There are 9 hidden switches. A switch that is on adds its own fixed numbers to the row, and there is some noise. The rows also spread widely along 15 directions, which tell nothing about the answers.
(in the rows, 128 means zero)
Some rows, each with its switches (1 for on, 0 for off) after it:
[124 110 113 136 193 145 146 136 133 108 159 119 139  93  83 139 101  88
  76 117  97 124 162  83 156 146 118 142] -> 0 0 1 0 1 0 1 1 1
[127  94 127 102 166 118 152  79 116  90 127 110 146 140 137 166  92 127
 105  77 120 133 103  58 129 133 121  88] -> 1 0 1 1 1 0 1 1 1
[ 59 113 165  73 165 144 133  97 105 116 134 139 156 175 130 157  75 139
 106 120 171 116 143 114 113 121 127 121] -> 1 1 0 0 1 1 0 0 0
[123 101 159  90 145  27  84 105  85  98 130 121 145 144 154 170 119 134
 138  68 100 128  98 151  54 129 142  94] -> 1 0 1 1 1 0 0 0 0
[134 191 139 118 136 100  91  75 110  64 160  63  76 167 117 126 168 151
 146 132 172 110  92 109  88  97 104 122] -> 1 0 0 1 1 1 1 0 1
[ 94  77 150 149 177 158  99  87  93  80 131 166 215 165 135 197 137 178
  91 178 130 130  91 113 123  87 136 133] -> 0 0 1 1 0 0 0 0 0
[137 128 127 151  96 194 143 136 149 171 118 112 150 142  91 122 134 145
  98 181 130 115 137 110 146 132 120 150] -> 1 0 1 0 1 0 1 1 1
[ 77 157 116 105 180 159 187 120 191 102 176 126 165 124 140 133 158 140
  83 120 150 127 144  94 143 133 152 190] -> 0 0 0 0 1 0 1 0 0
[125 119 149 117 131 110 120 161  73 138 156 138  89 190 121 106  89  94
 132  92 168 131 130 163 125  87 120  50] -> 0 0 0 0 0 1 1 1 1
[115 114 112  88 110 184 201 146 136 171 135 112 131 127 117  87 137  96
 111 130 144 110 166  93 176 118 109  96] -> 1 0 0 0 0 0 1 1 0
[137  94  99 130 122 116 196  93 190 135 100  69 136 131 159  99 102 121
  99 128 170 113 143 100 136 128 126 124] -> 0 0 1 1 0 0 0 0 0
[134 123 128 145 171  57  94 178 114 132 193 122 108 124 119 161 140  99
  98 108 115 114 123 118  91 119 114 104] -> 1 0 1 1 1 0 1 1 0
[ 80  76 144 106 159 164 119  81  37 135 137 117 116 155  97 127  65  87
 136 112 149  87 154 114 130  94 120  57] -> 1 0 0 1 1 0 0 0 0
[143 131 112 141 147 118 147 158 151 140 131 149 166 128  89 133  31 114
 115 130  62 147 169 191 142 150 170 141] -> 0 1 1 1 0 1 0 0 1
[ 98 159 106 151 161 110 145 198 155 158 212 134 118 165 103 143 131 131
 102 186 152 109 143 124 113  95 127 152] -> 1 0 0 0 1 0 0 1 0
[126  79 145  53 140  97 175 137 154 139  85  89 132 116 133 111  57  79
 137  93 121  99 173 127 170 120  77  64] -> 1 0 1 1 1 0 1 0 0
[123  90 161 122 125 121 142  73  99  96 126  97 159 108 138 115 182 132
  86 121 169 152 130  65 134 174 101 130] -> 1 0 1 1 1 0 0 0 1
[108 152 103 119 145 164 129 100 106 110 162 120 117 160 108 161 144 139
 122 125 109 101  93  77 106  86 139 110] -> 1 0 0 0 1 0 0 1 0
[101 123 136  75 125 201 177  91 155 160  85 121 165  91  95 131  99 117
 107  86 100 116 161  85 181 161 129 144] -> 0 0 1 0 1 0 1 0 1
[113  89 139 111 159 115 151 133 101 122 153 141 170  58 120 100 165  73
 115  99  89 137 189 149 176 137 129 111] -> 0 0 1 1 0 0 1 0 0
[115  76 134 106 122 167 152 197 114 153 136 115 154 164 130  83 112  90
  77 153 132 117 170 166 132 134 113  82] -> 1 1 1 1 1 0 1 1 0
[142 125 161 145 129 193 127 147  97 137 150 170 146 144  86 121 146 104
 120 134 122 134 130 126 186  92 117  92] -> 1 0 1 0 0 0 1 0 0
[136 111 134  89 140  98 196 178 177 147 126 117 113 118 136 101  87  73
 112  58 136 138 161 123 181 137 104  85] -> 0 0 0 0 1 0 1 0 1
[134 104 105 128 139  67 136 114 125 116 138 123 175 154 125 170  76 152
 144 130  66 139 114 162  77 118 172 127] -> 1 0 1 0 1 0 1 0 1
[163 166 112 146 127 158 128  87 124  99 138  90 127 124  75 147 150 144
  99 146  97 132  91  37 109 155 119 162] -> 1 0 1 0 1 0 0 0 0
[133  62 118 162 164  79 150 155 140 104 178 158 177 122 167 139 156  99
  88  92 103 159 136 164 128 111 171  99] -> 1 0 1 0 0 0 1 0 1
[137  95 164 153 119 153 108 158 192 196  98 121 113 159 130 139  71 117
  75  90 172  89 134 154 122 133 140 122] -> 1 0 1 0 1 0 1 1 1
[142 142 138 143 148 120 140 161 150 160 160 158 145 142  99 160  67 124
  77  72 104 157 118 107 101 193 177 164] -> 1 0 1 0 1 0 0 0 0

New rows. What belongs after each?
[156 115 124 140 136 138  90 172  68 125 159 124 109  81  72 120 174  57
 127 115  38 107 148 146 145 104 105  73] -> 1 0 0 0 1 0 1 0 0
[140 115 127 112  90  77 144 120 159 143 105  89 104 122 159 105 160 104
 130  65 129 116 122 145 114 113 130  86] -> 0 0 1 0 1 0 0 0 1
[128 142 166 107  98 185 150 106 160 152  92 147 149 183 158 150 148 170
 109  94 183 124  71  85 161  98 118 103] -> 0 0 1 1 0 0 1 1 0
[133 140 124 137 147 134 132 118 145 100 137 103 111 199 133 147 107 139
 110 132 162 109  77  94 117  77 110  93] -> 0 0 1 1 1 0 0 0 0
[144 172 145 110 106 119 186 165 130 141 160 173 159 160 124 107 142 134
 161 114 122 176 120 148 184 107 135 105] -> 0 0 1 1 0 0 1 0 0
[148 163 111  98 111  73 120 168 166 151 120  84  91 112 118 149 135 112
 109  81  89 113 119 118  96 141 104 114] -> 0 1 0 0 1 1 1 0 1
[111 106 148 100 108 119 104 104 102 137 114 137 159 154 149 155 138 145
 145  96  96 108 105 170  85  92 162  97] -> 1 0 1 0 1 0 1 1 0
[136 114 155 134 155 114 130 135 143 123 140 159 114 179 144 145  63  99
 104  65 156 130 118 138 131  94 146  70] -> 1 1 1 0 0 1 0 1 0
[123  87 143 109 133 127 107  93 140 146  68 105 147 108 118 185  91 145
 111 111 102  89 124 101 126 134 109 117] -> 1 0 0 1 1 0 0 1 1
[162 152 150 103 126 165 124 171  89  97 145 161 144 165  88 127 150 121
 142 132  76 147 103 138 180  89 101  68] -> 1 0 1 1 0 0 1 1 1
[132  63 159 175 121 120 133 126 168 168  87 136 160 122 158 157 106 131
  56 114 184 130 133 107 138 147 119 127] -> 0 1 0 0 0 1 0 0 0
[133 150 112  81 144 150 171 199 165 133 130 145 149 170 102 155  78 122
 123 136  70 122 117 119 163  86 103  95] -> 0 0 1 0 1 0 1 1 0
[ 57 105 133 127 144 138 149 159 171 159 162 122 152 157 168 120 161 138
  70 140 199 105 155 161 114 121 148 152] -> 0 0 0 1 1 0 0 0 1
[125 162 112 114 128  43 156 161 139 148 174 165 163 127 123 159 135 143
 154 115  76 159 121 154 106 119 165 146] -> 0 0 1 0 0 0 0 0 0
[133 120 127 183 191 123 130 148 196  89 164 140 167 127 117 173 123 140
  80 175 116 121 130 127 146 106 135 174] -> 1 0 0 0 1 0 0 0 0
[118 137 145  95 123 124 151 123 166 138 122  89 159  99 112 123 169 143
  98 164 144 119 155  86 131 166  94 185] -> 1 0 1 0 1 0 1 0 0
[150 137 176  75 116 134 122 153 171 169  72 125 129 167 100 156  43 156
 119  99 144 110 119 132 130 157 115 139] -> 1 0 0 0 0 0 1 1 1
[123 170 105  57 142 119 105 134 130 123 105  68 116 166  83 189  94 168
 107 164  98  84  81  46  70 130  71 140] -> 0 0 1 1 1 0 0 1 0
[ 92  90 180  79 104  86 102 129  46 168 131 162 160 106 134 127 180 106
 151  85 114 127 152 169 122 121 128  77] -> 1 0 1 1 0 0 0 0 0
[137 212 125  58 144  98 145 172 100 143 173 117  91 106  43 132 116  92
 145  92  73 138 135  63 139 157  84 128] -> 0 0 1 0 1 0 1 0 0
[144  87 125 147 179  43  90 141  88 106 170 130 114 107 119 154 100  73
  90  76  90 128 143 134  76 135 145  94] -> 1 0 1 0 0 1 0 1 0
[141 163 107  72 123 160 129 154 121 154 121  88  92 135  85 129 130 107
 112 113 105  90 114  70 128 121  81  96] -> 0 0 1 1 0 0 1 1 0
[164 129 144 151 104  83 123 139  97 152 132 143 124 113  93 113 117 110
 152  96  98 154 137 171 136 140 149 116] -> 0 0 0 0 0 0 0 0 1
[101 150 152  88 140 192 113 151  72 136 136 137 144 209  74 157  94 161
 108 170 146 123  98  90 128 117  89 112] -> 0 0 1 1 1 0 1 1 1
[ 88 125 154  48 171  82 151 133 105  95 174 150 149 194 156 151 113 138
 122  84 167 142 108 111  95 108 131  99] -> 1 0 1 0 0 0 1 1 0
[113  54 130 146 163  70 100 135 144 135 128 109 114 115 152 128  99  70
  82  82 141  96 168 186 100 105 143  90] -> 0 0 1 0 0 1 0 0 1
[113 110 104 177 169 161 156 122 120 131 196 130 131 178 133 142 105 119
  75 121 164 125 111  80 111 112 158 108] -> 1 0 1 1 1 0 1 1 0
[ 90  74 117 124 172 113 135  74 146 107 135 102 140 154 166 152  95 122
  85 108 174 101 140 115  92  99 147 106] -> 1 1 1 0 0 1 1 1 1
[137 179 112  63 153 102 108  99 182  65 113  53  82 133 119 152 124 126
 107  81  99  89 104  98  79 127 111 131] -> 1 1 0 0 1 1 0 0 1
[155 181 114  90 125  72 153 179 143 137 155 115 121 134  85 150 113 133
 160 139  71 134 118 109 127 123 101 125] -> 1 0 0 0 1 0 1 0 0
[ 55 113 146 103 185 127 114 133 121 120 187 126 133 179 143 153 137 133
  96 132 192  92 134 131  88  89 135 131] -> 1 0 0 0 1 0 1 0 0
[117  57 136  97 119 126 159 115 136 107  88 105 185 167 182 126 133 156
  90 144 160 124 117 137 107 117 125 113] -> 0 0 0 0 0 0 1 1 0
[186 188 178 138 105 164  95 134 158 102 104 153 110 176 114 156 126 139
 121  78 107 135  64 125 151  97 125  97] -> 1 0 1 0 1 1 0 1 0
[155 104 163 175 110 162 146 133 178 166 104 121 141 163 136 100  66 126
 103 124 172 117 146 172 152 130 153 127] -> 1 0 1 1 1 0 1 1 0
[201 130 136 140 111 133 112 223 127 141 127 144 122 127  84 135 128  86
  91 107  40 140 111 127 148 138 104  80] -> 1 0 1 0 1 0 0 1 0
[165 121 135 158 167 116 133 155 137 124 166 137 105 129 101 108  59  75
  88  52 118 141 147 151 116 171 183 129] -> 1 0 0 0 0 0 0 0 0
[123 126 101 139 144 173 167 118 136 164 151 114 101 145 104 118  94  94
 101 106 157 102 135  76 144 101 133 104] -> 0 0 1 0 0 0 1 1 0
[118 112 171 112 121 124 135 153 200 189  89 131 122 104 148 134 138 100
  94  82 176  94 149 122 180 118  91 107] -> 0 1 1 1 0 0 0 0 0
[118 109 101 120 165  85 172 176 169 106 180 134 186 123 141 122 121 109
 110 135  68 140 168 193 114 124 175 146] -> 1 0 1 0 1 0 1 0 0
[111 137 127  76 152 114 151 133 117 133 139  74  94 124  95  97 114  96
 132 149 175  93 167  95 152 114  62 103] -> 0 1 0 1 0 0 1 0 0
[151 123 161 160 154 131  64 172  96 133 148 134  81 149 105 143 113  69
  90  71 124 110 111 138 129 100 103  56] -> 0 0 1 1 1 1 1 0 0
[ 62  94  76 154 184  92 159 132 125 145 208 124 139 116 129 159 148 104
  79 148 142 115 158  80 107 102 133 127] -> 0 1 1 0 1 0 0 1 1
[116 137 149 113 134 129 144 111 125 131 128 114 132 158 112 135 126 155
 128 170 196 118 123  82 145 102  82 131] -> 0 1 0 0 0 0 1 1 0
[143 133 108  57 159  85 138 138 115  55 135  70 131 140 110 139 129 126
 137 143  76 118 116 107 118 115  74  91] -> 1 0 0 1 1 0 1 0 1
[ 88 120 103  87 166 208 158 127 126 123 142  97 146 161  99 108 103 114
  89 168 144  90 154 107 138 108 114 128] -> 0 0 1 1 0 0 1 0 0
[117 126 107 141 144  92 130 152 138 150 191 118 123  93 129 100 177  83
 125 110 111 105 172 181 116 109 162 122] -> 1 0 1 1 0 0 1 0 0
[118 121 127 117 170 116  87 176 130 158 141 117 105  94  73 143  91  67
 117 105  65  74 170 167 123 106 120 113] -> 0 0 1 0 1 0 1 0 0
[148 172 138  94 113  64 135 168 138 144 161  97  82  96  96 105 176  86
 121  87 116 137 145 102 125 163  92 118] -> 1 1 1 0 1 0 0 0 1
[158 169 165 132 131  98  80 132  80 125 140 148 110 117  58 155 117 115
 197 128  70 119 123 153 157  80  99  92] -> 1 1 0 0 1 0 1 0 0
[123  75 106 183 204  81 157 149 110 115 198 144 162 144 118 156  73 109
  91 161 145 149 141 100 137 109 126 112] -> 0 0 1 1 0 0 1 0 0
[131  98 156 149 147 129  76 162 143 161 108 141 137 150 119 163  88 128
  85 121 131  93 122 167 108 117 138 125] -> 0 0 1 1 0 0 0 1 0
[157 136 163 114 156 115 124 132 123  66 145  93 148 165 104  89 111 144
 108 183 168 138 144 149 118 151 109 162] -> 1 0 1 1 0 0 1 1 0
[ 97 122 148  96 157  98 108 102  75 131 150 131 114 109  98 126 116  95
 180 120 121  86 171 160 149  73 117  87] -> 1 0 0 1 0 0 0 1 0
[149  96 175 109 136 188  99 113 135 111  68 131 144 204 134 144  55 142
  87  84 151 109  84 146 109 120 144 104] -> 0 0 1 0 0 0 1 1 0
[145 122 179 127 118 144 102  80 111 126  91 127 146 119 104 147 131 158
 123 121 146 127 116 105 148 150 116 140] -> 1 0 0 1 0 0 0 1 1
[110 175 161  90 116 123  73 117 148 142 100  96 124 133 104 177 175 187
 123 147 141  86  97 107  95 123  92 175] -> 0 0 0 0 1 0 1 1 1
[138 162 127 119 147  97 115  77 192 104 102  76 112 146 129 168  98 168
 112 106 144 100  89  93  94 129 129 160] -> 0 0 1 1 1 0 0 1 1
[130 109 132 138 154 154  76 104 102 115 126  88 154  91  80 146 160 130
  81 181 107  93 145 106 102 153 106 165] -> 1 1 1 1 0 0 1 0 0
[123  87 144 148 173 109 108 162 126 122 159 124 173 125 123 164 137 135
  53 161 129 129 135 102 105 162 111 155] -> 1 0 1 1 1 0 1 1 0
[132 152 107  53 144 113 128 129  86  73 154  97 115 107 101 132 183  97
 126  97  63 128 124  88 121 119  93  86] -> 1 0 0 0 0 1 1 0 1
[187 176 104 164 151  83 159 159 138 115 180 104  86 111  74 100  94  78
 129 109  93 151 138 103 153 143 118 118] -> 0 0 1 1 1 0 0 0 0
[199 128 157 141 126 105 144 174 200  87 106  71 128 172 145  88 106 134
  62 133 171 149 106 138 117 176 102 149] -> 0 0 1 1 1 0 1 0 0
[105  90 117 127 147 137 168 108 146 116 133 138 179 135 173 132 135 134
 115 109 129 121 132 153 143  91 165 110] -> 0 0 0 1 0 0 1 1 0
[147 129 133 120 151  77 155 121 149  89 144 120 156  98 142 125 159 125
  98 104 124 153 130 102 136 153 126 146] -> 0 0 1 1 0 0 0 1 0
[128 103 113 166 164 160 138 159 170 120 151 124 168 122 116 157 137 136
  49 161 112 126 137 105 132 149 134 165] -> 1 1 0 0 1 0 1 1 1
[183 155 151 151 117 111 149 180 197 129 144 143 121 130 136 111 158 114
 130  93 126 144 123 173 190 108 131 107] -> 1 0 0 1 0 0 1 0 1
[ 85 120 153  78 144 136 154  77 129 145 109 150 182 145 117 196  83 164
 145 124 126 119 116  69 146 107 116 127] -> 1 0 1 0 1 0 1 0 0
[ 90 148 133  50 124 129 174 160  99 148 154 137 126 168 127 107 135 113
 163 115 147 118 137 134 162  75  99  66] -> 0 0 0 1 0 0 1 0 0
[146 146 183 140 150  39  81 139  98 122 172 141 132  93  89 135 162 120
 135 129 138 149 151 144 113 156 114 163] -> 1 1 1 0 0 0 1 0 0
[107  75 161 162 150 123 154 190 166 152 151 178 174 136 170 130 128  96
  63 106 155 146 162 166 169 111 138 105] -> 0 0 1 0 1 1 1 1 0
[125 112 189  55 117 181 138 155 125 131  82 159 168 160 131 131 119 133
 125 111 135 121 128 141 190 111  90  76] -> 1 1 0 1 0 0 1 1 0
[140 125  83  97 148  62 189 166 169 137 155  73  89 160 135 113  60  86
 132 115 131 105 143 111 120  97 100  64] -> 1 1 1 1 1 0 1 1 0
[138 152  96 134 172 128 111 197 135 122 205  97 111 159 101 118 131 105
  46 130 121 120 131 130  54 172 153 157] -> 1 1 1 1 0 0 1 0 0
[100  99 176 142 158 106 116  62 102 142 145 156 130 101 137 152 138 102
 151  69 174 113 142 111 171  82 126  81] -> 1 1 1 1 0 0 1 0 0
[135 120 196 143 164  73  78 153 160 123 137 158 155 135 124 182 136 151
  79 130 168 136 115 125 113 148 111 167] -> 1 1 1 0 0 0 0 0 0
